There are 3 ways to turn a row about zero (a turn may also mirror it). The second row of each pair is the first, turned, with some noise. The first 27 pairs use one turn. New pairs use 2 turns, one after the other, and a turn may come again.
Known pairs, each followed by its turns in order:
[  1 -20 -20  13 -64   1  -2  55]
[-60   1  56 -22 -12  -9  -2 -23] => q_237

[-12  28  66 -38  15  62 -46  29]
[ 50  41   2  34  17 -41   5 -74] => q_237

[ 40  21 -50 -39  12 -24  53  23]
[ -6 -40  54 -29   3  68 -25  12] => q_736

[ 23  11 -43 -66 -46  -9  -7  19]
[-11 -95  -3   8  -6  33   1  22] => q_736

[-51  24  48  35 -65   0 -42  26]
[ 35  38 -15 -75 -26  50  41 -33] => q_41

[ -2  15  -6 -36  19  10  -6  32]
[ 17  -2  25  27  38 -12  -6  -4] => q_237

[ -2 -45  51  11  43  13 -21 -44]
[-46  74 -40   3  -3 -14  19   4] => q_736

[ 29  17 -51  45  61  -3  32   9]
[52 -9 34  1  4 26 11 82] => q_237

[-36 -23 -29 -73  22  48 -43  20]
[ 63  34 -41  55  49 -13  26   7] => q_41

[-19 -21  27 -16  71 -26 -13   7]
[-45  41  -4   6 -43   1 -25 -29] => q_736

[ 32 -15 -26   7  16  33   5  -6]
[-21   2  -3  -5  53  18 -17   8] => q_736

[ 15  -3 -18   0 -11  -5 -60  23]
[ 11   5  39 -20  -2   3 -48 -28] => q_237

[ 10 -17 -81   0  43  23 -22 -16]
[ 34 -20  37  27   7  79 -24  17] => q_237

[ 44  75 -10   7 -61   0   8  40]
[ 84 -43  10  21  15  24 -22  36] => q_736

[ 38  18  17 -38  49 -23   7 -17]
[ -8 -22  22  55   5  20 -40 -19] => q_41

[ -8  30 -28   9  -5  -1 -20   8]
[ 18 -17  12 -20  23  12  28   4] => q_41

[-15  38  37  26  14  17  24   8]
[ 34   7  -9 -14   2 -34  47   6] => q_237

[-12  20 -44   5  34  44 -24 -29]
[ 13  -3  27  20  41 -50  37 -26] => q_41

[-22   1  -4  20   6  36 -14 -18]
[  2  27   2 -10  17 -30  23 -23] => q_41

[-13 -60  -3 -29 -46  31   1  18]
[-64  18  26  29  -7  17   9 -45] => q_237

[-27  16   9  -8  23 -17   0  27]
[ -6   2  20  12 -31  -7 -23 -14] => q_736

[ 13  -9  -2 -51  50 -26   0  31]
[  2  -7  -9  66  28  31 -15  21] => q_41

[   1  -24   30  -13   16    8   29 -103]
[  7  -3 -96  40 -42  34  17  15] => q_237

[  3  18 -36  27   0 -12  58  50]
[ 33 -14  70  -3  23  30 -21 -33] => q_736

[ -9   4  79  20  22 -12 -50  49]
[ 20  54 -41  70 -41 -16 -31 -32] => q_736

[-61  43 -27  19  35  -2  30  -6]
[-12 -38  -3  11  -8  -8  78 -25] => q_41

[ 11 -45 -38   6 -13 -20   0  -8]
[  3  15  16  -1 -17 -14  -6  48] => q_41

New pairs, each followed by its turns in order:
[ -4 -27 -45  44  -6 -27  10   2]
[-23 -20  14  61  -4 -23  -4   9] => q_237 q_736

[-52 -23 -20 -28  32  -1   5 -15]
[ 30   1 -11  13 -59  19  32  -4] => q_736 q_41

[ 30  28   3 -43  15  34 -24   8]
[-25  37 -44 -33   6   9 -34 -10] => q_41 q_736

[-16 -53  43  11  10 -33  10 -26]
[ -5 -34   4 -51 -11 -18  31 -49] => q_41 q_237

[ 35 -35  21   8   0 -29  -8   9]
[  5  -9  22 -17  40 -22 -14  28] => q_736 q_736

[-13  18 -44 -25 -18  13 -10  71]
[-16  76  37   4 -20 -12  -8  12] => q_736 q_41

[  9  19   8   9  47  13 -17  19]
[-19  43  10 -12  -7 -33 -17   9] => q_41 q_736

[ 36 -42 -35  32  14 -58   7 -11]
[ -8  34 -42 -32  -1  72  18  -5] => q_41 q_41

[ -1   4  52  58 -46  -9  12  18]
[ 41  34  18 -20  19  47 -13  35] => q_736 q_736

[ 21 -36  23  17   2 -48  15   0]
[  7  -1  30 -14  28 -23   1  52] => q_736 q_736

[ 1 15  3  4 48 13 40 29]
[ 10  25  17 -11   5  27  -7 -55] => q_736 q_41

[-36 -12  12 -74 -60  66  69  15]
[-18  12 -55 -57   2  50  88  65] => q_237 q_237

[ 10 -20  -4 -10 -26 -50  44 -36]
[-31  -8  -7  55  -1 -19  50 -10] => q_736 q_237

[ 30  -6 -29  10  13 -49 -63  -3]
[ 59   2   6   8  31 -56  -3  23] => q_736 q_41

[ 11 -11  -2 -21  19  70  -2   1]
[ 23 -23 -22 -29  20  28 -32  44] => q_41 q_237

[-11   4 -18  34  33  34 -41  22]
[-40 -34   2  41   1  13  12 -44] => q_41 q_41

[ -9 -21 -36 -28  34  20  29   0]
[ 27  34  29 -13  -8   3  40  14] => q_237 q_237

[ -9  55  14 -25 -35  -7  27  23]
[-24  24   4 -33 -38  34  27 -41] => q_237 q_736

[ 30  15 -20  -7 -12 -17  51  30]
[-30  36  35   6  28  37 -20 -14] => q_41 q_237

[ 46 -75  11 -22  12   0  -4   1]
[-12  -9 -21  -2  17 -51  68 -32] => q_736 q_41

[ 19 -47   3 -40 -31 -36 -22   9]
[ 43 -17 -29  36  33   7 -36   5] => q_41 q_736

[ -9 -18   5  30  -3  -2   6  -1]
[  4  14  17 -24  -7   7  -8  18] => q_736 q_736

[  5  -3  19 -36   2 -13   0  78]
[ 19  40   1 -18 -72 -12 -23 -13] => q_237 q_736

[-34  -2  40 -18  33 -23 -18 -26]
[-11   0  18 -46 -14 -31  -2 -33] => q_41 q_41

[ -8  27 -48 -15  -5  27   1  13]
[-35  37   0  15 -15 -12 -27 -13] => q_237 q_41

[ 15 -11 -31 -20  -3 -37  -4  12]
[-22  25 -17 -23  27  17  -5  11] => q_41 q_41

[ 23 -67 -62 -69   4  44 -23 -34]
[-21  42   6  -1  84  70  38  -3] => q_736 q_237

[-30 -35  -4   3 -40 -31   1 -27]
[ 45 -37   8  24  -1  17  17  12] => q_41 q_736

[ 18  15 -25  40  43 -30  -9 -49]
[ 27  16 -30 -11  58  -9 -35  42] => q_237 q_41

[-87  32  26 -36  -6  -2   9   7]
[-21 -56  18  34 -51  36  34  31] => q_41 q_237

[ 62 -10   9 -51  22  -8 -35 -11]
[ 58  43  15 -27 -21  -2 -38 -20] => q_41 q_237

[ 22 -69 -33  -6  38   5 -39 -18]
[ 22  31  10 -52  56  -8  10 -35] => q_237 q_41

[-15 -70   4 -30   3  -7  -6   4]
[ 11  -2  10 -16  22  -6  58 -45] => q_237 q_41

[  1  19 -25  14 -12  -5 -28   2]
[-13  17 -10  30 -16   1 -17 -21] => q_237 q_237

[  5   3   1 -12  -5 -27   5 -36]
[ 14 -14 -39  -9   2  -5  -7   4] => q_736 q_41

[ 16 -26 -44  15 -22  -4  32  -1]
[-36  15  21 -16  33 -26 -17   3] => q_41 q_237

